There are 5 ways to turn a row about zero (a turn may also mirror it). The second row of each pair is the first, turned, with some noise. The first 45 pairs use one turn. New pairs use 3 turns, one after the other, and a turn may come again.
(in the rows, 128 means zero)
Known pairs, each followed by its turns in order:
[110 136 158 108 184  99 181 122]
[ 94 116 154 116 168 145 143 192]
k608

[168 131 181 155 136 165 114 184]
[126 158 182  89 122  93 172 150]
k982

[101 157 156  73 151 114 111 112]
[156 141 132 178 183 120 109 138]
k982

[145  99 158 100 127 123 146  98]
[134 108 156  80 130 119 117 117]
k632

[136 111 150  89 110 116 157  94]
[114 105 142  64 140 132 112 136]
k632

[117 140 113 142 150 135 154 120]
[ 97 115 128 146 109 104 143 119]
k808

[ 95 157 114 126 143 154 120 132]
[125 128 154 123 140  91 114 118]
k230

[161 138 139 122  75 120 120 164]
[162 110 141 120 120 190 117 159]
k808

[163 108 114 127 157 129 112 150]
[126 115 142 160  93 115 120 100]
k632

[113 149 139 162 122 116 176 125]
[133 156  83 131  90 103 137 139]
k982

[152 176 126 124  56 148 108 167]
[106 161 152 142 121 134 197  76]
k982

[152 150 149 160 145  80 151 152]
[ 94 111 113 117  92 134 182 106]
k230

[149 124  99 122 123  76 171 148]
[138  80 121 157  75 105 126 112]
k982

[116 116 144 158 148 119 116 158]
[169 135 126 158 106 131 115 132]
k632

[119 181 159 115  54 115 146 105]
[130 100  98  72 115 190 177 151]
k808

[175 143 133 195 160 129  95 102]
[118 118 143 194  62 103 156 145]
k230

[145 122 159 148 137 144 133 124]
[128 119 136 129  94 130 114 155]
k608

[148 110 112 164 132 137 171 106]
[114 128  95 183 118 136 121  95]
k230

[142 119 108 126 122 130 166  94]
[108 100 124 109 158 108 117 112]
k632

[127 146 143 149 108 166 151 152]
[118 155 120  98 113 105 153 116]
k982

[126 120 115 117  97 118 149 114]
[125 155 107 120 134 153 114 125]
k230

[ 41 131 111 182 133 148 137 122]
[ 71 141  49 103 147 118 116 147]
k982

[125  62 161 194 107 156 180  96]
[157 134  67  41  84 143 123 154]
k982

[145 115  95 158 105 104  95 123]
[130 150 118 128  94  98 154  90]
k608

[103 132 113 110 122 148 131 134]
[113 141  98 118 119 142 123 124]
k632

[113 128 128 113 125 101 146 107]
[141 136 122 127 126 126 163 108]
k808

[ 46 156 126 148 161 134 206  99]
[115 160  33 135 126  71  72 142]
k982

[140 119 152 125 122 148 103 184]
[161 101 135 120 143 135  74 145]
k808

[127 196 153 106 172 132  79 148]
[142  78 101 190 154 102 119 160]
k608

[146 114 101 133 151  87 199 156]
[118 123  88 135 142 160 174  58]
k230

[153 132  93 197 204 137 127  98]
[134 118 126  82 106  39 146 173]
k608

[122  83  92 149 106  98 159 123]
[134 155 152 146  91 153 143  76]
k808

[141 140  94  97 151 143  99  96]
[152 178 135 141 148  90 141 152]
k230

[128 175 162 147 112 115 124 148]
[135  89 136  84 116 135 133 159]
k808

[ 86  80 110 165 145 163 119 141]
[164 182  92  81 121 129 113 146]
k608

[186 153 120 128  91 119 118 160]
[ 90  99 109 151 102 115 103  84]
k608

[147  88 144 121 155 135 133 137]
[144 123 151 118  98 115  96 103]
k632

[108 113 121 106  68  91  95 145]
[126  91 103 116  87 138 168 178]
k632

[102 114 128  88 131 176 114 111]
[109 158 102  82 100 134 129  99]
k632

[ 77 167 138 134 120 174 117 137]
[170 140 130 151 158 116  75 134]
k608

[159 163 141 142 126  96 127 130]
[131 109 164 113 127 134 152 158]
k808

[144 132  99 144 125 148 117 164]
[120 125  88 116 122 105 107 106]
k608

[164 135 139 131 117 124 135 137]
[135 126 109 128 101 132 139 136]
k230

[155 159  92  82 170 126 153  95]
[115 128 116 190 135 103 180 153]
k808

[ 91 148 163 151 187 138 138 131]
[ 93  76 145 134 145  86 130 119]
k230

New pairs. What belongs after each?
[167 120  31 106 137 140 116 136]
[159 141  72  78 171 107 123  77]
k632 k982 k608

[ 94 137 183 161  81 124 186 118]
[ 72 159 110 139  87 134  63 134]
k808 k808 k982

[167  91 109 136  97 140 117 166]
[146 172 150  80 152 117 120 115]
k982 k608 k982

[ 93 169 128 153 156 106 137 121]
[147 138 120 156 134 137 188 124]
k230 k808 k808

[140 135 176 130  96  91 155 143]
[ 97 133 141 138 159 103 136 176]
k230 k230 k808

[ 58 111 130 156 132 142 120  51]
[185 144 135 187  57 120 138 123]
k632 k982 k608

[114 135 118 166 112  93  92 150]
[121 138 122 121 159 127 176  89]
k982 k982 k608

[107 156 149 156 141 129 107 135]
[118 166 136 142 148 108 128 119]
k608 k608 k608

[ 88 145 101 114 147 111 154 162]
[ 98  95 155 148 112 123 168 122]
k632 k608 k632

[109 126 111 100 121  75 127 128]
[174 101 123 148 156 119 110 141]
k230 k632 k608

[139 130 178 161 174 129 180 127]
[176 107 177 115 123 167 102 102]
k808 k632 k982

[ 89 156 142 165 156 146 116 120]
[104 132 168 112 131 174 115 113]
k608 k230 k608

[173  90 104 116 147 131 133 212]
[184  62 127 167 164 157 104 106]
k632 k808 k608

[117 144 112  81  91 111 101  83]
[177 104 107 178 122 122 138  84]
k230 k608 k632

[158 105  88 128 119 119 139 181]
[159 113 112 179 163 116 114 151]
k230 k632 k982

[143 149 145 127 154 126 147  94]
[142 106 133  92 142 101 137 111]
k808 k608 k230

[141 115 101 152 125 169  81 100]
[149  88 138 157 175 113 150 117]
k632 k632 k230

[151 212 135 125  67 135 146 131]
[142 181 147  91 181 198 105 126]
k982 k808 k608

[145 165 214 122 120 126 140 106]
[ 63 100 150 164 103 102 139 164]
k632 k982 k608

[109 114 139 163 143 133 157 105]
[125 153 132 106 151 105 164 115]
k608 k632 k982

[ 94 115 113 121 101 159 148 118]
[135 122 145 161 161 118 163 108]
k982 k608 k808

[119  99 208 109 107 138 114  90]
[166 145 101 111 198 100 170 108]
k632 k632 k982

[152  98 140 106 106 109 110 155]
[125 111 137  80 138 127 162 132]
k808 k632 k808

[151 129  97 133 167 111 127 153]
[142  99 112 121  95 144 157 125]
k808 k632 k230

[157 143 143 146 162  75 131 140]
[159 108 144 154 121 183 116 115]
k632 k230 k230

[105 192 150 148  88 136 149 132]
[161 157 113 150 156  70  93 143]
k808 k608 k230

[ 88 179 148 139 126 165 172 103]
[105 167 111 150  75 177 114 115]
k808 k808 k982

[161  93 142  85 121 137  68 128]
[128 143 137 174 139 188 156 114]
k230 k230 k808

[127 125  96 103 140 139 150  86]
[103 140 116 119 138 169  90 132]
k808 k808 k230

[144  84 145 166 142 110  54 120]
[120 190 106 124 195 129  87 121]
k230 k808 k808

[117 175 124 106 111 104  85 139]
[133 121 149 129  89 143 101 174]
k608 k632 k982

[127 149 141 158 101 150 172 119]
[131 159 107 148 145 147 129  79]
k230 k632 k230

[156 177 123 121 185 186 158 135]
[165  63  71 143 132  95 138 103]
k608 k230 k230

[182 164 143 195 128 132 152 105]
[128 111 131  93  60  81  84 114]
k608 k982 k982

[135 160 158 166 128  82 134 139]
[124 110 137 120 172 148  79 161]
k608 k230 k230

[116 172 209 145 144 134 134 134]
[ 50 124 112 160 118 152 170 104]
k608 k608 k982

[121 150 120 188 134 161 143 106]
[145  94 148 162 167 157 111 121]
k230 k808 k608

[110 142 146 155 163  82  86 110]
[148  78 170 151  95 126 161 130]
k608 k632 k230

[155  85 114 136 178 114 124 104]
[ 99 112 170 128 115 170  93 113]
k632 k608 k608

[127 106 163 130 119 104  37 123]
[ 83 159 155  94 142 142 111 194]
k608 k608 k230

[ 66 114 127 115 127 131 156  82]
[156 145 153 174 111 123 175 171]
k608 k982 k982

[ 96  97 134  80 164 107  67 171]
[ 73 173  93 188  89 118 125 160]
k608 k230 k230

[ 45 157  93 140 154 152 112 135]
[ 76  78 108 115 171 115 119 179]
k982 k982 k982

[134 144 106 122 177 172 155 181]
[113 138 136 108  49 118 170 126]
k608 k808 k230

[142 163 120 189 139  67 140 142]
[136 157  83 129  99 155 180  79]
k230 k230 k632

[163 183  69 117 166 154 139 142]
[123 119  81 119 179 135 160 185]
k632 k230 k982

[197 164 101  48 134 189 129 143]
[111 113 104  68 189  35 131 133]
k632 k982 k608

[163 161 146 147 124 111 150 114]
[147 165 117 115 141 137 173 132]
k808 k982 k230

[107 156 152 122 143 133 100 153]
[121 102 162 133 141 142 118 154]
k808 k808 k808

[127 152 149 105 160 104 177  35]
[172  96  92  73 118 121  53 165]
k982 k808 k808

[122 141 159 167 159  89 119 140]
[126 138 155 116  99 142  72 132]
k982 k632 k808

[155  76 155 136 153 145 114  94]
[159 106 116  85  92 113  89 121]
k608 k808 k608

